The rows come from 4 hidden closed curves, with some noise, and rows from the same curve form a group. Each curve winds through 8 dimensions. The rows are also pushed far along 4 directions, which tell nothing about the answers.
In the rows, zero is written as 128.
Known rows, each followed by its group:
[162 145 146  79 104 154 146 201 118 168 113 149 124 172 108 115 155 114
 154 132 114 174] -> P
[ 77 166 131 140 171 133 122 170 178 169  72 124 106 135  85 126 153  94
 101 132 173 116] -> X
[155 161 112  87 130 163 103 229 101 182 162 138 149 153 103 137 169 126
 135 117 102 158] -> S
[162 103 189 127  93 117 167 112 164  95  65 142  76 160 132  95 100  97
 181 152 129 163] -> X
[115 157 133 128 133 143 122 162 125 151 119 128 123 126 130 111 131 108
 189 131 109 112] -> B
[103 171  67  86  93 157  76 130  98 166 192 132 142  78 104 154 114 171
 126 118 131  67] -> S
[129 142 138 133 113 129 102 178 157 144 116 123 106 117  92 147 119 122
 149 145 141 103] -> X
[112 146 101 101 116 150 130 122 136 128 118 121 127 135 122 115 129 114
 114 122 123 147] -> S
[107 137 142 132 106 133 127 163 137 147  88 121 136 138 122 117 142 103
 164 133 143 115] -> X
[140 109 128 134 129 130 113  95 120  99 152 141 130 117 138 118 124 163
 100 109 138 139] -> X
[135 129 155 121 110 100 164 131 153 114 107 123 116 141 119 143 125 113
 126 127 124 138] -> P
[158  83 183 126 102 105 204 103 127  95  84 128 105 162 159  91 103 114
 165 146 129 164] -> P
[127 132 143 123 104 126 145 112 132 132 163 130 112  92 112 154 116 152
 147 141 118  99] -> S
[104 130 122 128 152 116 156  67 137 105 152 127 137 107 133 126 116 156
  81 115 141 104] -> S
[124 109 163 152  40 138 107 162 125 122 148 112  67  60 107 154  91 163
 236 178 116  81] -> S
[130 157  95 127 180 146  86 166 117 154 155 128 157 136 101 126 149 146
  63 113 139 178] -> S
[115 162  65  83 128 161  99 119 123 151 158 132 158 127 108 124 133 142
  67 102 138 131] -> S
[105 128 140 147 126 131 125  86 138 136 140 121 133  93 141 128 126 138
 152 142 143  74] -> P
[149 160 134  77 108 142 117 162 123 162 167 161 121 111 101 163 142 147
 141 136 132 118] -> P
[157 118 156 130  96 140 103 162 134 119 189 126 110  82 113 149 115 164
 173 146 114  86] -> X
[ 93 142 130 144 157 119 139 127 132 153 140 123 102  96 121 137 120 142
 134 136 134  81] -> X
[121 114 131 137 135 130 119 125 140 164 112 124 149 136 125 124 145 119
  94 140 161 111] -> P
[197 101 125 101 102 123 113  62 108  94 174 152 159 137 145 108  92 166
  90 121 131 149] -> X
[109 126 144 129 128 113 145 164 147 183  55 127  93 152 116 122 133  87
 148 151 147  90] -> P
[ 72 178  78 129 206 166  88 141 147 135 136 141 136 116  97 106 163 138
  58  89 161 128] -> X
[109 133 140 141 124 151 117 224 152 163  93 108 110 143  90 147 172  98
 136 142 136 169] -> B
[120  98 157 155 125 141 126 168 135 137  82 118 100 140 139  98 136 106
 170 146 139 117] -> P
[149 128 141 105 114 143 113 179 147 149 138 129 124 131 107 139 144 125
 120 131 138 137] -> S
[189 114 161 107  76 155 129 159 132 164 111 142 108 166 122 125 139  92
 199 179  86 173] -> P
[ 77 132 131 149 134 141 124 151 159 126  99 113  86 103 100 119 128 129
 129 131 151 104] -> S
[169  85 153 130 114 135 166  58 135  78 125 121 129 151 174  70 101 120
 141 135 115 155] -> B
[ 71 137 109 147 182 122 137 140 119 168 100 124 120 127 124 127 155 133
  82 105 145 112] -> X
[ 93  88 160 173 130 139 147 156 154 136  63  95  95 131 133  98 138 101
 150 153 160 128] -> B
[ 73 145 137 139  99 126 129 147 131 160 147 116  97  66 101 171 126 154
 175 149 138  51] -> S
[141 106 133 138 140 116 169  57 147  47 133 112 165 151 153  95 116 128
  70  89 119 181] -> P
[131 152 124 135 176 139 105 177 133 131 130 132 155 148 113 108 145 122
 107 107 134 154] -> B
[173 142 124  85 112 118 140  97 127 116 166 144 131 134 116 151 103 139
 108 133 103 163] -> S
[148 161  86  88 160 137 111  70 123 130 178 155 169 134 120 129 128 150
  46 110 133 155] -> P
[160 130 152 103  99 112 150 118 137 150 139 134 131 137 124 142 111 124
 139 152 125 118] -> X
[127 124 137 131 123 114 155 140 117 109 133 119 121 123 128 150 119 130
 145 139 114 146] -> B
[141 132 143 121 116 145 108 156 155 138 145 124 147 126 109 133 149 133
 115 132 148 116] -> X
[105 151 159 133 142 137 146 194 161 177  99 121  81 127  95 138 142 100
 171 159 123 115] -> X
[ 94 158 107 133 150 144  98 169 102 165 150 131 123 100 113 126 129 155
 154 127 131  86] -> S
[ 90 155 112 125 129 132  96 180 138 171 122 123 102  98  95 157 134 128
 133 135 151  84] -> B
[158 105 165 141 144 142 158  82 171  80 144 119 135 137 140  87 123 124
 109 137 131 158] -> X
[ 53 144  80 150 165 144 102 184 108 160 102 109 121 113 112 121 140 126
 121 124 150 103] -> B
[175  98 198 135  74  89 162 142 123 114 134 128  91 112 132 151  85 140
 220 188 117 111] -> B
[ 78  93 162 184 118 112 168 145 130 137  68  85 116 121 154 111 136 105
 181 152 146 101] -> B
[140 130 123 102 138 164 121 191 118 167 110 149 129 161 128 116 177 104
 138 127 122 160] -> P
[143 110 156 138 117 106 150 104 131  85 113 129  88 116 152 107  75 119
 188 137 109  93] -> B
[148 129 138 119 115 152 117 212 109 142 131 129 121 141 122 124 142 119
 185 137 105 147] -> B
[109 118 116 123 115 122 154 136 114 137 130 110 137 123 138 151 142 124
 118 129 131 115] -> B
[108 123 142 140 129 134 140 164 132 100 136 118 111 106 132 141 141 134
 156 121 131 108] -> B
[106 102 166 163 168 116 168 127 168 104  92 112 112 133 138 101 140 117
 103 121 159 119] -> S
[ 94 165  52 127 168 120  83  87 113 135 169 127 178 108 123 156 133 145
  51  94 134  96] -> P
[162 135 140  89 109 141 109 213 123 179 111 159  84 146 100 151 140 111
 167 156 126 135] -> P

New rows, each followed by its group:
[205 135 103  68  93 158  75 122  99 140 204 167 171 140 112 128 121 171
  93 118 119 160] -> X
[156 132 115 120 140 150 111  99 144  71 173 133 151 127 125 105 114 142
  92 106 120 148] -> X
[161 108 154 132  98 138 122 164 127 123 146 133  96 121 102 127 110 154
 154 151 112 138] -> S
[137 131  96 122 141 149 111 141 129 122 120 124 153 165 135 102 143  98
 102 100 101 138] -> P
[111 132 100 115 124 141 139 104 123 140 127 118 130 126 136 121 131 118
 111 131 128 134] -> B
[130 128 150 116 102 170 138 185 159 129 101 121  91 146 122 123 164  82
 171 132 101 168] -> B
[123 145 145 117 126 121 147 141 149 112 115 133 111 132 114 125 118 119
 133 119 128 124] -> P
[ 77 132 109 142 135 133 116 182  94 160 127 117 149 105 134 137 160 146
 137 113 160  82] -> P
[160 120 136 117 101 111 139 124 130 134 140 113 142 142 126 129 105 125
 130 148 119 125] -> X
[ 99 120 114 140 185 152 119 129 129 126 108 138 123 142 129  85 151 135
  77  92 151 151] -> X
[145 122 117 104 117 106 157 100  97 110 150 128 166 141 150 138 120 141
 107 108 117 149] -> P
[196  80 166 110 101 165 155 131 156  96 107 124 127 188 145  65 135  98
 114 135 118 222] -> S
[ 68  77 153 191 183  84 192  65 141  71  52 109  84 123 179  77 102 120
 106  96 159  78] -> X
[154 150 128 111 149 148 138 157 138 141 118 126 157 184 116 112 162  90
 108 123 103 229] -> B
[ 82 128 115 164 162 138 127  79 130 106 134 113 158 112 141  89 127 148
  96 114 157 115] -> P
[123 140 142 145 125 129 129 108 148 122 143 111 126 110 113 125 103 131
 152 159 125 130] -> X
[154 108 156 135  95 113 129  89 148 101 166 122 145 102 137 133 101 151
 133 143 149  80] -> X
[109 137 112 122 137 151 117 121 127 121 159 116 156 107 144 118 143 137
 114 103 144 104] -> S
[ 81 124 102 171 185 125 123 114 125 134 140  98 143 113 129 107 125 145
  70 115 149 105] -> X
[147  85 180 158 106 121 141 122 139 131 132 116  95 109 133 116 110 144
 159 165 135 112] -> X
[109 115 125 126 143 102 165  72 101 105 129 129 144 121 164  98  96 153
 114 111 153  87] -> P
[ 90 130  83 115 168 145 143 114 133 114 124 124 124 136 133 110 137 119
  70  99 140 134] -> B
[252 118 168  73  18 130 123 141 115 130 214 143 141 132 111 170  86 145
 203 182  63 152] -> X
[133 117 125 141 102 119 127 101 127 134 144 109 167 126 142 137 134 122
 130 137 113 115] -> P
[140 129 129 124  98 111 131 121 112 133 147 117 139 115 133 131  92 134
 159 146 123  81] -> X
[167  92 180 125  69 101 157 159 132 115 109 128  89 132 132 169 121 120
 182 163 117 143] -> P
[133 154 129 105  94 130 110 115 122 157 158 140 155 111 116 148 133 145
 153 145 138 111] -> X
[124 149 127 106 132 138 138 127 123 139 145 129 142 121 145 126 138 121
 144 118 125 114] -> S
[ 87 133 112 160 129 102 120 125 132 136  98 107 119 111 124 162 123 111
 141 140 127 101] -> P
[131 153 140 131 107 116 134 138 146 125 139 111 127 116 110 153 111 119
 163 150 106 119] -> X
[152 113 126 112  99 159 120 178 132 129 121 118 119 148 130 118 141 106
 140 121 109 154] -> B
[127 124 127 129  94 149 105 123 130 105 174 124 114  82 109 134 105 167
 144 136 128 105] -> S
[144 123 137 123 115 125 146 127 122 125 123 118 136 141 137 111 111 118
 156 135 113 118] -> X
[111 169 113 108 147 129 130 137 154 141 133 131 155 132 108 150 157 113
  87 107 147 119] -> X
[136 125  82 117 149 108 108  61  76  94 220 144 143  81 149 142  87 201
  76  85 111  80] -> X
[189 129 168 108  69 135 113 178 159 128 138 137 103 132  91 153 108 120
 172 167 111 152] -> X
[148 117 112 124 121 134 130  98 121 112 126 127 140 147 151 106 110 111
 141 123  96 120] -> P
[147 156 142 113 132 125 121 168 130 138 153 137 142 127 122 147 138 125
 156 118 110 107] -> B
[174  87 173 125 150 106 202  63 145  75 119 126 149 173 171  86 118 114
 100 122 130 168] -> B
[145 101 141 119 117  90 180  92 122  94  99 126 131 156 155  99  91 124
 118 118 128 119] -> P
[151 146 152 114 106 109 131 135 133 153 152 126 124 110 127 165 120 126
 167 156 125 126] -> S
[215  94 205 114  68 120 178 136 162  96 147 119 112 157 126 158 129 107
 159 157  74 211] -> X
[125 162  95 109 136 147 100 100 103 130 196 141 162 102 122 141 135 165
 111 110 112 136] -> X
[ 96 133 117 162 176 117 116 155 132 146 102 110 127 133 106 117 129 130
  86 126 155 143] -> S
[ 69 158 103 145 208 137 140 114 138 130 140 118 160 125 130 117 168 129
  64  90 151 137] -> S
[113 149 122 139 139 123 134 137 135 130 162 107 132 102 117 144 118 128
 136 134 111  98] -> X
[129 115 142 127 127 126 149 148 118 156 134 123 133 131 135 132 150 134
 126 126 123 121] -> X
[139 116 147 135 120 145 115 161 144 131 106 133 107 141 110 120 148 127
 123 125 133 170] -> X
[124 139 152 123 141 136 148 129 155 108 129 135 106 128 122 127 142 118
 137 118 119 140] -> X
[ 87 141 116 127 151 130 146 115 125 137 121 115 143 117 152 115 137 117
 131 112 145  91] -> S
[103 145 148 143 108 124 111 215 155 161  92 115  74 105  89 142 110 108
 195 164 140  68] -> X
[155 132 162 125  70 136 116 190 155 150 115 126  94 128 109 177 144  86
 211 167  81 126] -> P
[161 155 125  98  96 149  80 178 142 150 170 142 130 113  81 159 123 143
 136 140 129 118] -> X
[134 154 150 107 100 128 136 170 143 134 126 133 100 118 102 151 123 124
 167 128 117 118] -> P
[112 113 158 161 108  93 168 105 131  85 112 107  94 101 145 147  96 124
 187 138 100 112] -> X
[131 142  95 120 125 154  99 168 124 145 127 127 142 144 125 122 145 106
 137 111  99 115] -> P
[134 148 111  85 162 170 143 120 158 131 153 146 157 155 112 103 174 125
  39  84 143 156] -> S
[ 90 104 148 180 140  86 169 116 158 130  72  80 124 138 132 118 113 100
 110 150 155 117] -> X
[140 134 149 132 122 125 143 114 131 115 121 124 123 134 149 104 109 110
 188 132 101 131] -> B
[142 112 146 138 102 115 151  86 135  70 151 111 145 125 143 123 103 140
 131 116 108 144] -> P
[124 126 144 128 108 142 136 159 146 167  88 107 135 153 137 111 154  85
 151 131 121 133] -> B
[117 123 139 140 142 127 152 149 130 139 136 108 126 124 127 132 139 124
 125 128 114 119] -> X
[179  96 185 122  77  86 180  85 144 114 137 119 116 128 143 150  89 128
 158 166 112 110] -> X
[ 95 120 134 153 162 140 147 137 136 105  78 123 105 146 133  90 142 110
 130 123 141 168] -> P
